There are 3 ways to turn a row about zero (a turn may also mirror it). The second row of each pair is the first, turned, with some noise.
In the rows, 128 means zero.
Some pairs, each with its turn after it:
[119 124 110 142 156]
[127 117 145 117 154] -> Z134

[118  95 130 121 142]
[142 117 151 137 149] -> Z127

[107 145 133 152 137]
[149 129 152 134 114] -> Z982

[ 94 112 139 120  70]
[154  78  90 132 112] -> Z982

[122 148 186 137 112]
[180 103 143 117 157] -> Z982

[122 104 110 138 120]
[112 109 146 144 127] -> Z127

[122 117 141 115 127]
[140 144 139 136 139] -> Z127

[128  87 123 193 136]
[ 95  80 120 172 147] -> Z127

[126  54 140 171 118]
[100  59 143  94 114] -> Z982

[135 146 105 204 108]
[119  99 183 181 111] -> Z982

[118 108 148 139 134]
[130 103 108 119 134] -> Z134

[116 127 106 142  96]
[147 125 143 112  98] -> Z134

[124 160 121 206 137]
[125 139 134  45 144] -> Z134

[128 175  78 129 144]
[122 100 119  72  92] -> Z127

[116 125 122 163 145]
[122 125 160 127 103] -> Z982

[112 141 176 131 133]
[ 89 114 101 122 117] -> Z134

[ 88 127 164 144 134]
[ 98  89 114 105 121] -> Z134

[156  87 153 152 127]
[103 131 125 166 169] -> Z127

New pairs, each followed by its turn:
[ 99 139 121  70 124]
[166 149 164 104 106] -> Z127

[137  86 131 130 138]
[ 98 113 125  97 132] -> Z982

[155 136 155 130 111]
[135 118 134 135 166] -> Z982

[ 95 129  88 180 141]
[120  62 118 137 104] -> Z127

[142 121 124 143  98]
[148 140 112 116 115] -> Z134

[144 110 140  72 145]
[122 130 117 188 146] -> Z134

[ 94  71 100 130 166]
[159  68 159 135 165] -> Z134

[146 167 123 130 112]
[137 139 132 168 146] -> Z982

[ 75 125 181 126 175]
[ 65  67 111 126 149] -> Z134

[131 173 132 121 126]
[136 142 104 102 103] -> Z127

[ 75 145 122 123 151]
[178 101 129 121 105] -> Z127

[152 113 127  80 114]
[118 171 161 111 143] -> Z127

[118 151  60  97 131]
[107 172  91 167  89] -> Z982

[158 162 131 186 106]
[131 171 114  66 119] -> Z134

[132 111 160 143 189]
[109 106  99 117 186] -> Z134

[106 141 137 133 145]
[152 141 140 122 113] -> Z982

[ 87 123 145 121 166]
[154 147 139  90  98] -> Z982

[132 109 118 104 122]
[112 131 100 116 125] -> Z982

[140 124  99 186 116]
[163 143 137  72 129] -> Z134

[152 118 135  48 153]
[115 135 124 211 149] -> Z134

[162  94 124 141 159]
[ 81 129 146 104 140] -> Z982

[139 143 122 131 123]
[118 132 121 118 116] -> Z127

[148 170 142 148 164]
[134 119  71 103 134] -> Z127

[113 120 122 120 124]
[131 124 121 119 117] -> Z982

[128 171 115 175 193]
[ 95 138 154  79 186] -> Z134

[126 120 121 116  73]
[130  90  86 153 131] -> Z982

[146 124 130 169  99]
[154 140 111  91 113] -> Z134

[138 132 126 124 137]
[126 129 121 119 133] -> Z127

[110 131  83  88 120]
[136 127 177 166 112] -> Z134

[132 133 120 123  96]
[134 113 111 149 136] -> Z982

[121 152  91 113 116]
[120 128 140  96  90] -> Z127

[153 157  91 146 117]
[108 136 140 177 131] -> Z982

[130 108 150 155 121]
[140 114  97 102 126] -> Z134

[100  86 128 115 122]
[144  85 128 145 123] -> Z134

[ 85 123 120 125 208]
[129 175 157  82  76] -> Z982

[ 82  48 130 118 158]
[109 109 114  56  73] -> Z982

[112 120 146 159  98]
[143  89 147 139 121] -> Z982

[114 134 144 127 140]
[104 114 125 121 129] -> Z134

[129  53 143 155 127]
[181  84  88 114 138] -> Z134

[138 152 156 111 118]
[102 146 107 137 111] -> Z134

[128 127  89 167  99]
[165 139 154  90 112] -> Z134

[122 126 124 132 168]
[122 118 139 122 164] -> Z134

[ 82  98 116 125  78]
[127 131 178 170  95] -> Z127

[124 131 122 113  48]
[149 146 129 135  52] -> Z134

[112 122 103 125 206]
[110 180 155  88  85] -> Z982

[157 122 136 130 118]
[105 146 127 128 141] -> Z127

[146 118 120 123 112]
[113 123 117 138 140] -> Z982

[104 115 131 186 135]
[128  86 106 172 121] -> Z127

[126  85 132 140  88]
[169 106 106 126  97] -> Z134

[166 106 119  87 120]
[ 95 134  90 121 159] -> Z982

